The rows come from 6 hidden closed curves, with some noise, and rows from the same curve form a group. Each curve winds through 8 dimensions. The rows are also pushed far along 5 directions, which tell nothing about the answers.
(in the rows, 100 means zero)
Known rows, each followed by its group:
99 113 89 101 83 78 76 81 78 120 67 97 133 70 103 74 113 102 83 114 99 : k_474
113 80 85 90 71 97 99 123 96 107 130 110 93 110 87 83 105 99 103 102 82 : k_331
91 94 61 92 136 109 95 92 126 97 123 102 77 125 80 90 81 139 100 76 59 : k_220
113 90 133 110 106 88 92 99 76 89 91 115 95 95 94 109 101 104 114 104 123 : k_220
104 117 99 99 67 93 111 120 100 129 78 84 113 99 107 77 122 124 81 114 119 : k_220
112 100 82 132 117 123 95 142 110 114 96 119 52 97 79 91 106 108 102 120 137 : k_111
81 111 122 75 102 96 121 119 127 58 102 103 105 123 116 98 103 118 119 74 73 : k_474
102 105 121 94 86 98 93 86 73 108 97 109 107 97 103 121 98 77 92 130 137 : k_474
130 91 99 56 63 96 87 97 76 97 120 119 129 122 105 80 93 102 86 111 99 : k_111
103 95 116 112 96 105 94 92 70 103 120 100 89 106 103 124 99 67 110 144 129 : k_474
99 113 120 80 65 102 132 140 103 91 118 81 100 109 100 100 99 93 111 103 121 : k_474
95 90 107 112 124 124 110 123 109 92 96 135 62 115 76 112 96 111 121 90 110 : k_111
93 101 85 86 124 119 70 79 98 118 46 99 101 80 87 92 101 117 110 89 75 : k_331
90 96 84 76 111 102 69 49 84 126 76 89 121 88 101 105 95 106 87 121 82 : k_220
126 88 105 69 91 121 51 76 72 100 113 101 75 110 105 121 81 90 107 139 97 : k_111
110 102 93 102 97 113 94 89 78 111 107 109 105 90 87 108 84 69 95 115 125 : k_331
80 99 118 144 145 101 102 89 91 93 54 107 104 64 94 121 109 73 114 92 140 : k_963
79 126 96 97 104 108 99 92 115 84 87 102 89 111 105 98 90 130 104 94 76 : k_695
118 90 55 87 105 112 94 96 115 144 93 96 100 136 95 65 111 157 70 91 75 : k_220
78 107 131 67 81 73 143 94 114 59 111 98 162 103 131 104 98 88 93 75 89 : k_331
70 102 145 99 119 106 114 107 101 36 136 140 65 112 100 151 76 75 134 121 118 : k_695
142 92 104 82 67 85 73 85 68 121 91 97 125 109 109 74 108 121 82 107 101 : k_220
96 110 121 139 100 119 109 110 72 123 64 107 91 78 86 116 113 67 118 123 152 : k_111
90 98 146 81 89 93 102 70 50 75 92 115 141 87 104 124 90 53 123 114 121 : k_111
87 112 80 108 117 108 98 98 116 129 58 87 89 104 92 81 115 156 94 93 83 : k_220
79 107 149 87 81 95 127 132 87 42 107 118 98 99 89 110 86 96 143 89 118 : k_331
116 100 91 105 60 98 112 141 106 126 119 91 88 110 97 91 118 86 83 103 128 : k_963
86 119 112 88 69 58 109 90 93 79 101 78 150 84 125 80 108 102 92 100 86 : k_111
103 109 131 102 85 65 106 71 73 81 112 92 142 90 116 108 93 74 94 95 114 : k_963
101 79 104 73 150 109 68 50 90 82 123 111 87 108 94 137 65 95 106 113 90 : k_331
142 80 93 63 45 101 70 103 52 102 131 113 116 110 95 75 86 88 98 129 102 : k_331
122 104 83 94 83 100 67 84 68 121 106 89 111 89 108 87 101 74 91 147 108 : k_111
114 123 99 99 56 101 105 99 72 138 64 83 143 90 110 73 120 88 84 112 125 : k_111
115 127 119 84 56 84 103 103 71 110 110 84 124 92 104 95 97 75 93 124 131 : k_695
94 123 83 79 69 104 130 146 129 110 127 90 80 123 81 80 96 130 96 84 91 : k_963
108 102 71 116 101 103 103 118 131 103 101 100 83 123 104 66 110 148 91 71 65 : k_695
108 93 99 136 86 83 94 104 82 131 77 92 114 67 105 88 132 79 93 119 119 : k_474
76 103 94 69 120 97 104 78 103 97 116 86 110 111 94 110 85 108 104 103 80 : k_695
95 127 83 95 84 87 90 91 101 107 67 95 126 95 104 64 106 135 82 86 87 : k_474
121 77 136 140 77 82 109 136 71 76 125 108 93 75 105 112 109 52 114 130 162 : k_111
128 96 65 84 47 112 107 135 110 119 142 99 88 134 95 65 101 112 89 96 72 : k_331
106 87 107 118 118 100 93 99 99 105 131 102 68 102 96 130 103 64 112 116 101 : k_474
72 111 88 108 138 92 106 78 116 111 60 89 139 81 118 94 122 91 85 98 99 : k_963
108 75 111 58 98 113 73 85 79 64 118 109 96 111 103 112 72 102 118 119 91 : k_111
149 79 102 92 63 93 84 112 65 97 156 117 91 104 86 97 77 79 91 125 131 : k_695
74 96 130 78 125 98 109 90 95 58 98 134 111 103 92 122 85 93 125 88 97 : k_111
70 110 128 103 86 91 142 148 112 59 94 108 97 95 86 92 100 123 129 73 111 : k_963
108 107 138 123 90 103 103 129 72 72 137 117 56 105 89 125 88 72 133 141 147 : k_331
105 83 83 117 126 106 95 85 106 145 68 103 102 75 83 104 109 105 81 90 104 : k_963
106 123 80 132 74 83 113 115 104 142 80 79 116 94 102 65 129 114 76 92 105 : k_220
95 79 102 111 122 111 72 97 85 79 120 139 50 105 75 123 80 106 120 123 107 : k_474
97 85 90 89 117 85 83 58 95 104 111 93 129 102 122 106 105 81 84 116 81 : k_963
59 107 114 107 118 87 109 89 95 86 63 93 136 70 110 111 115 69 104 99 124 : k_963
86 92 69 103 144 132 84 105 123 118 120 108 28 109 57 124 81 109 117 98 76 : k_963
88 119 107 102 110 87 94 93 88 80 102 93 110 76 102 105 89 79 104 120 123 : k_111
67 99 102 103 143 101 112 93 121 101 72 77 94 100 90 104 110 128 126 68 63 : k_695
108 93 95 103 120 97 99 94 121 101 110 96 87 109 100 104 97 116 96 76 77 : k_331
98 98 146 102 105 101 106 112 82 74 100 124 93 102 101 127 105 63 130 112 127 : k_220
122 89 83 93 56 84 116 118 107 104 147 88 106 138 112 71 104 130 78 92 83 : k_474
88 123 99 135 118 78 104 80 96 121 48 89 143 79 117 81 135 89 87 90 107 : k_695
126 89 93 65 57 82 109 116 99 100 152 75 105 136 100 72 94 132 97 87 67 : k_695
96 116 120 102 64 75 147 144 124 102 98 91 118 73 97 93 109 103 86 77 125 : k_695
71 120 121 81 70 56 119 90 83 82 105 88 154 73 100 97 99 75 99 89 102 : k_963
93 102 93 60 92 88 78 49 101 112 88 74 133 108 121 96 99 118 87 90 43 : k_963
87 84 111 153 125 98 109 115 96 99 80 117 80 77 83 110 116 91 120 95 119 : k_220
118 90 126 114 94 85 87 94 73 110 115 100 87 94 100 122 103 83 99 135 136 : k_331
114 80 85 87 111 124 69 95 92 134 103 103 69 89 82 121 95 80 98 129 109 : k_474
76 95 99 113 129 107 98 100 100 80 121 110 53 100 62 121 72 114 133 91 86 : k_963
104 87 89 116 126 153 82 103 95 121 87 110 38 115 73 123 88 111 122 116 108 : k_111
100 112 79 73 96 113 99 107 111 125 84 81 103 103 94 80 102 128 92 102 87 : k_695
79 108 133 108 107 67 119 98 88 62 132 108 118 86 101 124 95 51 116 102 118 : k_963
121 95 68 89 58 102 118 123 113 142 114 89 109 119 96 69 110 124 64 92 101 : k_331
105 84 104 55 95 111 88 96 101 87 108 105 99 114 102 103 87 117 108 105 76 : k_695
115 89 99 52 84 122 71 82 83 88 112 97 93 124 106 104 76 115 108 117 80 : k_111
139 97 79 90 78 108 101 106 98 130 120 96 106 126 105 80 98 116 66 112 118 : k_963
127 109 91 59 60 98 118 128 119 89 180 92 74 169 99 87 77 140 85 90 83 : k_220
123 107 121 113 73 79 92 85 69 117 85 100 140 99 130 92 130 66 83 119 126 : k_695
101 86 115 99 90 93 119 115 99 69 121 88 104 111 103 93 95 108 122 79 88 : k_474
97 105 92 77 124 91 73 59 108 124 83 84 105 102 107 107 104 122 87 101 65 : k_220
115 96 78 68 68 103 82 95 96 103 114 94 120 107 113 79 98 85 91 105 68 : k_220
99 86 83 90 133 118 46 46 78 105 74 105 93 81 84 109 80 98 119 98 56 : k_331
113 106 113 131 81 100 148 176 118 113 100 90 80 114 89 78 130 115 109 81 140 : k_695
117 90 62 83 94 125 84 86 94 121 116 100 90 118 83 89 74 124 83 106 93 : k_331
114 96 88 65 72 119 105 124 109 112 128 79 83 125 96 93 91 114 99 105 90 : k_474
105 82 77 77 96 120 83 105 95 85 126 113 73 121 76 87 73 129 119 94 67 : k_331
94 126 104 109 67 83 122 132 98 80 106 91 107 102 95 68 99 127 107 88 106 : k_220
85 96 116 119 121 101 105 114 111 85 126 99 55 98 87 131 97 80 133 101 91 : k_474
123 66 85 89 121 105 69 91 93 89 143 119 68 119 84 105 76 110 107 105 81 : k_220
100 98 83 87 90 110 108 106 137 91 107 113 84 116 101 96 84 148 79 73 75 : k_695
85 96 113 114 118 102 125 119 122 66 101 96 86 115 97 100 97 125 125 59 84 : k_474

New rows, each followed by its group:
107 105 55 104 98 139 101 118 114 134 108 98 58 120 68 89 84 128 93 94 96 : k_331
114 115 113 129 93 106 92 115 78 121 62 111 95 54 86 104 105 72 99 120 156 : k_695
91 101 69 105 155 118 73 54 104 117 86 72 94 98 96 105 91 99 111 93 55 : k_474
116 103 120 79 98 97 79 81 82 100 101 101 113 90 114 121 97 60 94 123 122 : k_111
100 84 78 124 123 115 83 75 92 130 84 95 90 93 88 103 103 97 102 100 83 : k_111
133 103 76 65 73 97 68 97 95 112 108 98 111 112 109 68 101 111 82 105 74 : k_474
89 110 83 96 90 102 99 90 91 121 72 91 121 99 98 76 108 125 91 107 95 : k_220
115 104 111 144 104 112 102 131 107 132 83 126 52 99 84 114 122 99 99 106 135 : k_111
84 98 149 121 128 81 105 97 81 69 92 119 87 91 89 127 99 100 132 103 125 : k_220
100 68 102 96 115 93 75 65 73 76 151 115 78 113 85 126 69 93 119 113 76 : k_220
101 113 88 66 95 120 107 114 125 88 105 97 87 144 99 82 90 144 107 69 61 : k_220
97 108 107 106 78 94 118 112 99 98 137 96 82 123 98 110 96 97 103 102 101 : k_220
144 71 76 127 99 94 48 72 68 145 79 87 116 58 111 86 120 67 77 132 112 : k_111
70 132 88 119 122 80 129 110 126 100 64 90 132 80 96 71 116 117 94 63 95 : k_220
86 113 102 121 116 125 95 111 113 81 104 122 43 113 90 118 85 116 118 110 99 : k_695
115 89 88 100 67 94 104 120 96 108 123 107 106 103 101 78 112 87 99 106 86 : k_331
107 129 73 82 90 91 81 66 110 137 86 65 115 94 104 84 95 121 75 83 58 : k_695
98 97 101 102 121 116 84 81 115 111 56 108 97 97 112 109 111 113 95 88 84 : k_695
98 98 73 81 92 112 104 134 137 94 133 84 53 126 80 83 86 150 113 75 50 : k_474
103 105 103 151 88 112 130 144 92 121 78 87 92 93 95 84 125 98 107 115 154 : k_474
90 93 60 73 144 111 76 65 123 125 82 98 100 92 80 93 88 131 94 78 40 : k_963
89 94 111 89 108 94 127 101 116 95 118 104 101 107 87 120 87 106 95 75 102 : k_963
62 136 129 83 83 74 135 116 118 68 106 81 117 101 113 102 105 100 115 86 84 : k_474
138 92 113 85 85 88 83 64 61 121 123 103 128 98 107 117 88 60 76 129 128 : k_963
73 101 101 136 144 109 107 117 128 97 86 90 54 79 79 119 106 100 135 77 78 : k_474
122 87 107 77 77 81 60 79 51 100 117 104 120 67 91 102 86 57 102 132 110 : k_474
64 111 66 101 140 117 91 65 109 123 60 90 109 81 85 101 94 112 94 92 82 : k_220
81 133 106 121 103 97 112 142 123 99 58 103 87 72 89 84 120 109 112 83 111 : k_474
81 113 127 114 116 95 119 116 102 67 116 107 72 83 73 126 74 92 129 87 117 : k_695
108 95 97 85 118 106 59 65 63 98 95 112 100 96 89 102 81 95 112 124 96 : k_220
79 110 106 58 121 101 107 80 122 80 103 93 115 111 110 119 83 104 96 84 82 : k_111
109 123 73 71 85 114 88 86 110 121 81 78 115 111 102 78 92 121 82 74 71 : k_220
120 91 86 80 86 124 80 81 77 121 130 100 81 128 90 112 79 98 93 130 103 : k_111
67 117 136 81 120 57 87 61 90 47 104 112 127 76 109 122 83 86 115 95 82 : k_111
86 103 105 149 97 101 139 155 126 106 58 102 91 80 93 82 134 116 107 74 124 : k_220
90 102 72 87 102 110 122 131 133 91 124 101 78 124 76 83 80 152 92 70 91 : k_474
133 89 74 83 58 103 91 128 89 114 133 95 89 109 82 70 88 117 87 109 107 : k_474
84 97 124 87 132 107 110 105 118 63 109 109 87 103 102 132 88 83 121 89 103 : k_111
102 107 75 49 84 104 90 82 107 88 120 90 122 127 116 74 83 127 92 103 51 : k_331
108 107 127 109 73 88 99 96 64 109 62 103 132 90 107 85 120 96 104 106 123 : k_220
118 111 98 59 61 73 88 104 105 73 146 99 103 130 113 75 84 136 86 95 69 : k_111
130 102 90 123 87 112 80 93 103 140 88 101 76 107 110 105 113 102 76 107 104 : k_695
73 134 86 99 104 92 113 110 116 109 51 81 143 81 118 71 130 93 88 98 110 : k_963
65 102 155 103 126 89 134 108 111 49 115 137 83 108 89 146 89 89 131 75 111 : k_111
84 123 88 84 133 102 83 89 138 90 74 89 84 100 105 97 96 138 102 70 53 : k_111
86 113 110 56 86 89 100 111 114 59 125 107 93 116 99 98 81 120 115 86 69 : k_474
143 70 65 135 117 125 71 130 108 123 124 106 33 98 82 99 94 107 89 123 132 : k_111
89 99 90 85 98 86 116 79 111 111 93 92 145 90 109 95 103 93 77 80 84 : k_331
130 109 123 93 52 78 91 100 74 106 122 99 105 102 110 105 97 89 80 118 131 : k_111
71 110 128 131 112 81 133 108 95 58 122 115 90 95 84 121 81 97 119 89 128 : k_695
77 94 100 135 144 100 111 103 110 106 66 122 96 69 80 113 109 99 98 91 132 : k_111
110 119 111 95 65 66 121 93 94 92 112 79 145 107 120 79 101 108 79 78 101 : k_963
123 80 108 111 97 106 92 114 84 116 90 121 98 106 102 95 124 88 103 117 118 : k_220
87 72 107 98 147 95 82 50 85 92 106 112 116 91 110 135 96 66 100 124 98 : k_963
75 146 102 115 90 88 130 128 116 87 77 70 114 83 105 74 106 117 104 89 115 : k_111
102 88 98 91 115 78 83 57 96 102 90 92 140 78 112 104 99 83 86 83 79 : k_111
119 90 118 117 89 104 75 90 72 125 87 113 81 89 98 122 110 81 97 133 130 : k_111
100 63 112 108 130 97 93 91 83 71 140 127 81 100 89 128 80 85 114 125 117 : k_331
101 110 63 73 112 118 86 74 114 122 94 58 105 116 103 83 90 124 97 87 50 : k_474
128 99 94 111 95 133 87 121 95 131 107 105 51 113 89 114 98 94 95 129 138 : k_111
107 97 82 185 125 114 98 124 96 135 91 100 45 85 75 102 118 92 110 115 134 : k_474
102 109 100 87 83 97 92 69 88 122 100 87 118 107 111 108 103 82 89 101 83 : k_220
83 115 81 138 130 116 97 102 123 92 90 111 51 102 80 102 85 138 109 79 84 : k_695
90 129 101 116 57 67 114 116 83 122 78 79 145 69 108 70 130 77 85 112 129 : k_963
84 74 90 98 144 86 75 53 92 97 89 109 124 72 102 110 99 84 103 107 71 : k_331
118 102 97 114 103 120 94 123 104 131 98 104 63 94 83 115 103 83 94 109 135 : k_474
71 84 105 104 120 109 103 98 93 79 115 111 79 105 87 125 88 96 119 119 114 : k_963
129 90 106 114 73 116 116 152 102 111 111 87 79 117 107 85 123 93 113 112 118 : k_474
108 106 86 97 114 117 72 76 86 142 66 74 103 73 95 106 105 73 98 116 103 : k_474
112 103 118 129 77 107 123 135 77 120 100 112 81 89 76 105 102 98 101 128 164 : k_963
95 112 112 55 76 106 98 85 86 87 88 89 130 111 113 94 89 109 103 101 89 : k_111
140 116 98 76 21 91 95 115 82 106 107 82 127 117 119 54 104 119 87 94 83 : k_331
76 132 114 88 100 102 115 99 110 80 90 86 99 108 105 102 90 123 113 93 89 : k_331
72 93 108 139 120 106 104 116 89 97 99 109 68 83 82 127 108 71 122 127 139 : k_963
113 105 110 87 65 80 140 119 106 108 110 95 141 108 110 82 108 111 70 88 125 : k_963
95 75 85 143 138 120 95 110 122 126 78 101 56 96 90 110 122 112 110 96 88 : k_474
104 123 142 100 72 63 94 76 70 108 72 100 144 67 118 112 115 65 84 112 133 : k_111
122 100 99 131 98 105 108 144 112 118 79 103 67 110 86 76 120 148 100 84 120 : k_220
79 120 104 100 109 106 107 94 126 78 81 88 92 106 108 98 96 126 121 64 49 : k_331
108 103 104 129 83 82 102 106 73 123 54 74 144 53 105 73 129 74 100 102 125 : k_474
93 101 108 135 113 95 111 127 121 88 79 114 85 86 101 93 120 108 114 81 96 : k_695
152 82 92 87 84 80 58 77 65 122 127 103 108 108 101 85 97 100 80 124 101 : k_220
112 106 113 95 116 95 74 53 64 99 105 104 115 91 101 120 80 69 101 124 113 : k_963
87 88 90 106 130 102 85 71 111 91 93 125 95 77 94 120 82 101 89 95 89 : k_695
89 101 136 95 77 72 139 117 94 84 119 107 125 87 91 116 96 79 99 86 132 : k_963
118 100 68 102 102 121 70 123 113 122 97 107 52 101 79 84 100 122 101 103 86 : k_474
134 88 88 108 91 96 80 81 83 115 132 94 91 117 100 99 88 101 85 103 97 : k_963
83 126 140 102 64 60 126 96 85 74 95 85 144 83 116 97 104 89 106 88 104 : k_331
154 65 90 99 56 112 89 112 71 119 154 113 79 135 94 93 94 94 92 118 108 : k_111
91 95 94 91 136 100 56 36 79 105 103 97 95 93 102 124 87 85 111 130 59 : k_963
113 131 122 69 43 89 123 120 89 82 115 90 131 116 113 85 93 90 95 88 116 : k_220
140 85 77 85 72 117 68 112 88 121 87 91 100 100 108 67 107 118 85 122 106 : k_111
120 103 74 73 57 109 92 101 101 121 96 81 117 104 105 72 95 118 76 88 87 : k_220
99 93 101 100 84 83 96 96 93 125 67 81 138 69 116 85 132 85 92 108 93 : k_474
126 84 78 63 78 90 86 90 85 88 168 107 106 138 96 83 73 110 87 107 77 : k_220
123 102 69 123 66 99 107 135 106 123 118 91 78 121 88 59 108 141 88 92 94 : k_220
